The rows come from 5 hidden closed curves, with some noise, and rows from the same curve form a group. Each curve winds through 8 dimensions. The rows are also pushed far along 5 directions, which tell nothing about the answers.
In the rows, zero is written as 128.
Known rows, each followed by its group:
[107  96 158 125 129 128 114  94 129  92 130 131 146 125 114 158] -> (3)
[ 90 105 145 114 121 112 150 133 130 139 160 157 117 101 167  98] -> (1)
[104  79 141 168  80 170  58 154 187 136  93  85 108  18 147 156] -> (0)
[106 133 117 121 111 164 116 138 131 186 163 114 146 108 115  94] -> (0)
[121 176 137 131 114 108 103 127 124 117 118 140 129 119 143 136] -> (3)
[143 151 128 140 138 145 146 108 120 148 165 132 148 157 121 131] -> (4)
[139 178 141 143 119  44 126 136 173  64  52 171  98  47 177 171] -> (2)
[165  88 173 135 129  94 101  84 114  89 129 164 104 110 123 166] -> (3)
[ 79 171  89 167 140 158  42 151 128 174 116 105 139  68 100  96] -> (3)
[160 138 151 118 123 132 175 125 132 134 105 111 147 179 100 144] -> (3)
[ 63 111 194  96  97  98 178  81 113 129 199 162 157 111 146 135] -> (0)
[128  85 171  91 107 147 168  94  96 124 206 155 132 200 135 110] -> (1)
[116 188  88 132 112 122 106 147 141 132 147 159 107 100 187  93] -> (0)
[112 169  91 113 165 101 144 126 132 117 162 182 146 158 149  89] -> (4)
[159  67 139 155 157 171 105 103 103 136  92  64 123 224  52 120] -> (2)
[100 132 120 134 102 165 113 131 118 138 117  93 136  98 121 155] -> (2)
[125  86  99 142 145 151  93 150 129 143 119 114 111 101 144 115] -> (1)
[119 195 133 102 135  90 177 122 104 146 181 189 137 161 179  90] -> (4)
[ 93 102 145 133 135  95 116  97 162  93 114 178 117  86 140 120] -> (3)
[145  65 151 126 155 137 122 102 110 138 150 131 142 195 113 126] -> (4)
[152  88 107 153 176 123 137 114 129 130 135 152 134 178 105 140] -> (1)
[106  77 124 139 131 122 109 112 149 102  98 152 103  99 153 137] -> (2)
[111 155 130  83 125 107 144 132 125 124 117 108 154 135 144 109] -> (3)
[146 184 110 107 122 120 164 134 118  89 141 140 130 112 149 159] -> (2)
[ 94 137 110 127 110 171 154 148 122 176 173 108 140 139 131  99] -> (1)
[105 163 114 120 136 125 115 142 105 118 111 102 125 128 134 104] -> (2)
[131 149  85 150 148 121  99 125 134 118 135 155  99  91 163 107] -> (1)
[144 153 113 107 139 128 143  97 116 131 147 133 134 187 130  90] -> (2)
[164 190 124  89 140  78 153 139 138  73  98 117 143 134 158 142] -> (3)
[132 134 161 119 108 104 164  61 142  84 141 192 121 135 138 151] -> (4)
[153 126 139 139 141 113 105 144 138 106 115 115 131 119 149 153] -> (4)
[146 107 173  95 109 114 195 116 115 149 153 111 142 178 111 124] -> (0)
[172 156 129  95 131 104 157 170 148  95 102 102 136 145 141 134] -> (2)
[111  92 154 105  79 137 136 100 138  92 171 128 131  89 144 167] -> (4)
[147 141 134 129 121 126 129 146 139 100 101 110 132 157 117 150] -> (1)
[182 138 145 104 138 131 148  86  98 143 148 141 135 234  95  97] -> (1)
[202  78 138 155 185 130 113  48 132 107 178 213 131 184 103 140] -> (4)
[201  96 146 157 136 108 122 139 161  78  87 125  96 105 138 190] -> (2)
[120 105 124 153  94 165 131 143 161 138  80  75 124 129  88 154] -> (2)
[151 105 167 143 109 125 129 120 136 115 135 111 140 158  99 175] -> (1)
[ 87  96 149 153  93 143 115 138 167 154  88  84 123  96 136 125] -> (2)
[ 74  91 119 145 151 133  85 109 141 157 114 160 125  96 105  84] -> (3)
[178 155 129 138 139  92 147 110 130  66 156 185  94 113 154 154] -> (0)
[167  98 122 166 117 182  89 194 140 156  99  21 122 149 107 147] -> (1)
[158 105 132 135 139 122 121 138 128 128 128 134 116 126 140 140] -> (2)
[ 86  98 122 142 152 161 107 131 110 156 147 125 140 104 132 117] -> (0)
[133 100 133 104 136 107 124 104 121 119 172 156 137 152 136 115] -> (0)
[107 126 130 116  88 144 113 147 159 135 135 122 129  59 170 134] -> (0)
[139 149 119 136 162 115 121  89 105 112 132 161 127 131 126 134] -> (3)
[137 110 108 117 127 142 104 127 137 121 160 147 124 101 126 120] -> (0)
[145 180 120 145 144  89  97 106 117 110 115 159 111  89 149 135] -> (4)
[159 100 174 122 143 119 158  99 114 148 123 142 147 201  93 132] -> (4)
[141 158  67 144 167 144 128 127 118 119 139 126 126 155 128 117] -> (4)
[228 127 123 171 201  75 119 110 139  91 100 156 106 213 110 133] -> (1)
[162 155 127 150 124 110 168 128 160  80 122 134 116 143 146 166] -> (0)
[110 111 102 136 177 157 115 124  95 169 160 143 144 147 126  95] -> (0)
[207 148  96 124 137 159 126 137 115 134 121 108 123 161 121 142] -> (4)
[112  93 123  95 146 183 140 119  84 195 137  79 171 213  99  92] -> (3)
[113 118 120 162 149 156  71  95 114 200 155 151 135 169  81  69] -> (3)
[119  89 146 138 146 130 117 132 121 119 130 128 135  90 136 163] -> (4)
[156 188  89 127 173 114 156 186 107 139 108 126 127 153 139 109] -> (2)
[159  85 130 139 130 143 131 142 155 118 108 114 121 123 134 158] -> (2)
[159  75 102 132 163 153 118 126 108 148 148 126 122 177 123 112] -> (1)
[135  62 141 128 147 133  87  96 135 143 130 150 134 140 116 113] -> (0)
[165 106 146 146 185  99 148  74 120  72 137 196 125 156 146 166] -> (4)
[125 127 124  95 151 109 170 114  86 128 189 144 150 149 128 130] -> (4)
[148 145 130 114 153 114 154  85 100 140 191 185 139 160 145 111] -> (1)
[144 167 155 113  84 109 182 118 130  92 150 102 140 155 135 172] -> (1)
[185 132 129 109 146 166 185 121  97 158 151  93 167 223  96 147] -> (1)
[138 188 127 103 128  81 156 107 112 144 153 181 122 142 163  87] -> (3)
[125 173 100 109 165 140 123 147  80 167 162 127 149 150 146  87] -> (2)
[135 199 114 123 146 103 138 141 134 130 117 163 139 108 141 119] -> (3)
[141 131 156 155 112 144 117 124 144 160 107 103 133 138 109 135] -> (3)
[125 114 164 119 103 112 180 131 126 109 152 100 132 139 143 159] -> (0)
[136 190  92  74 131 113 133 167 124 149 129 116 158 138 166  93] -> (0)

New rows. What belongs after each?
[104 121 154 145  93 122 100 112 124 129  94 109 108 119 122 136] -> (3)
[145 225 103  87 141  93 189 128  80 131 177 170 138 156 171 111] -> (2)
[156 153 131  93 143 108 146 156 117 124 125 145 141 150 144 123] -> (1)
[135 148  96 109 140 118 117 111 118  99 122 155 114 108 161 121] -> (1)
[144 119 118 131 143 123 114 133 118 160 130 164 105 100 140 104] -> (3)
[124 138 120 134 129 115 161 149 134 126 146 111 148 158 134 148] -> (1)
[142 106 121 140 145 122 101 128 123 155 127 172 100  87 139 109] -> (3)
[150 107 110 175 137 170  67 184 137 164 118  72 118 127 120 122] -> (1)
[129 151 127 133 113 137 145 152 143  96 135 118 126  82 134 158] -> (2)
[132 123 117 141 145 122  85 132 107 149 109 136 100 141 122  84] -> (0)
[157  82 163 170 134 127 135 116 159 113  72  96 121 162 106 166] -> (0)
[114 134 116 115 162 136 161 126 102 174 178 179 154 165 112  95] -> (2)
[137  51 132 144 126 127 114 124 143 118 118 129 106 130 108 146] -> (1)
[130 103 152 122 130 133  98 149 124 144 121 127 133 122 129 122] -> (1)
[166 143  99 190 167 142  76 129 117 153 111 131 103 127 106 123] -> (2)
[146 189  97 114  89 133 136 157 137 128 123  79 121 150 131 114] -> (4)
[143 161  90 115 137 149  86 131 120 124 127 141 128 126 129 107] -> (0)
[ 95 110 106  93 122 175 162 136 115 181 115  78 164 217  93  84] -> (2)
[174 120 118 129 149 110 100 133 120 130 132 138 114 124 142 127] -> (1)
[145 114 129 114 145 130 131 123 134 106 154 145 143 132 133 135] -> (3)
[149 174 145  96 135  96 154 143 106 128 162 141 141 138 145 115] -> (2)
[192 112 145 134  94 154 144 201 178  76  57   4 119 123 116 191] -> (2)
[ 79 130 119  82  85 188 124 143  97 161 165  79 158 125 122 109] -> (0)
[ 41 154 110 113 104 129 110 154 155 140 117 116 139  69 161  88] -> (3)
[ 62 133 139 121  99 140 157 111 141 116 145 139 137  89 143 129] -> (2)
[138 117  77 139 172 119 109 117 141 116 103 181 106 139 151 102] -> (2)
[180 180 108 138 121  98 119 197 150 118  77  69 106 143 139 121] -> (1)
[178 125 142 135 149 113 100 156 138 114  94 133 121 126 128 141] -> (1)
[116  98 134 155  79 148  67 164 182  94 106  89 102   4 138 171] -> (0)
[112 156 118 146 142 111 127 104 121 121 117 180 110 101 162 126] -> (3)
[129 153 130 134 122 105 108 108 110 131 107 143 109 146 130 114] -> (3)
[115 160 118 118 127 134 151 131 127 130 134 130 131 142 143 105] -> (1)
[ 86  94 132 147 125 156  82 114 142 184 181 157 132 103 128  73] -> (3)
[ 82 180  87  97 147 124 151 152 119 161 167 142 166 163 143  70] -> (4)
[153  47 178 134 111 136  92 105 143 118  95 104 119 124 109 158] -> (0)
[113 108 177  84  97  96 162 139 135 102 112 114 142 122 142 149] -> (2)
[102 119 138 129 127 114 150 128 117 128 143 142 107 135 140 100] -> (2)
[123 190  88 150 158 122  89 131 129 136 130 154 119 109 129  82] -> (2)
[ 53  81 191 106 101  97 155  88 124  98 182 147 151  94 127 153] -> (0)
[145 110 156 120 136 143 183 136 113 137 172 108 152 216 128 131] -> (1)
[134 137 173  79 131 109 164  91  92 129 179 171 146 169 157 104] -> (1)
[118 158 117 127 134 132 152 114 109 147 126 146 130 147 151 116] -> (3)
[109 115 124 118 131 150 102 147 108 188 119  78 153 148 121 100] -> (1)
[176 164 127 125 112 102 119 134 133  93 116 114 102 157 138 125] -> (1)
[203 149  94 121 196 131 142 108 107 140 141 174 140 200 136 107] -> (0)
[107 124 101 135 144 153  71 161 146 151 134 112 143  80 133 101] -> (3)
[ 91 125 117 139 130 134 138 161 129 160 140 123 118  89 155 105] -> (0)
[135 148 106 144 133 115 119 181 138 126  56  98 113 100 148 149] -> (2)
[ 80 142 102  81 123 136 141 145  95 173 139 115 147 157 166  75] -> (2)
[163 184 113  74 132 116 131 126 109 136 125 134 152 176 126  99] -> (0)
[ 89 151 116 118 108 133  91 177 150 114  76  88 139  51 147 145] -> (2)
[ 71  99 162 102  73 127 110 101 122 129 167 158 113  89 147 103] -> (1)
[107 107 127 140 134 103  98 131 136 146 140 159 106 122 139  83] -> (1)
[157 129 141 131 135  96 100 105 130  85 146 150 117  89 108 148] -> (3)
[136 170  55 139 167 171 124 198 103 219 128  73 135 171 125  56] -> (0)
[118 117 151  85 110 104 140 103  97 120 127 125 132 153 129 126] -> (4)
[163 134 137 112 131  77 137 123 130 106 126 164 100 138 131 110] -> (0)
[ 84 140 138 132  75 131 106 118 155 121 142 140 116  84 143 120] -> (0)
[114 153  97 153 184 108  99 118 141 100 101 185 116  87 156 111] -> (2)
[154 101 144 138 173  92 160  88 129 108 134 179 141 156 120 161] -> (1)
[ 92 108 157 125 100 137 122 157 127 146 172 123 136 101 157 128] -> (1)
[177 158  83 127 131 152 104 155 122 136  90  86 130 158  97 140] -> (2)
[ 81 158  94  75 108 129 167 158 118 146 151 120 136 152 165  67] -> (2)
[ 88 146 114 109 118 140 165 161 108 176 150 101 129 164 140  70] -> (2)
[132 176 107 114 145 120 160 132 128 149 125 158 140 158 142  97] -> (3)
[147 148 100  96 154 122 151 149 128 110 157 148 132 145 159  98] -> (2)
[132 136 126 130 161  94 154 117 129 120 133 161 147 132 138 146] -> (1)
[125 147  96 110 122 114 125  97 126 117 117 161 119 141 150 117] -> (2)
[ 93  88 161 160  97 158 119 109 157 120 133  90 141 112  89 163] -> (0)
[123 158 123 143 127 141 140 134 121 130 138 145 113  97 149 127] -> (0)
[108 208  90 107 115 114  99 194 135 149  68  63 136  79 151  97] -> (3)
[152 171 119 150 156 117 119 124 124 126 142 149 129 144 162 121] -> (4)
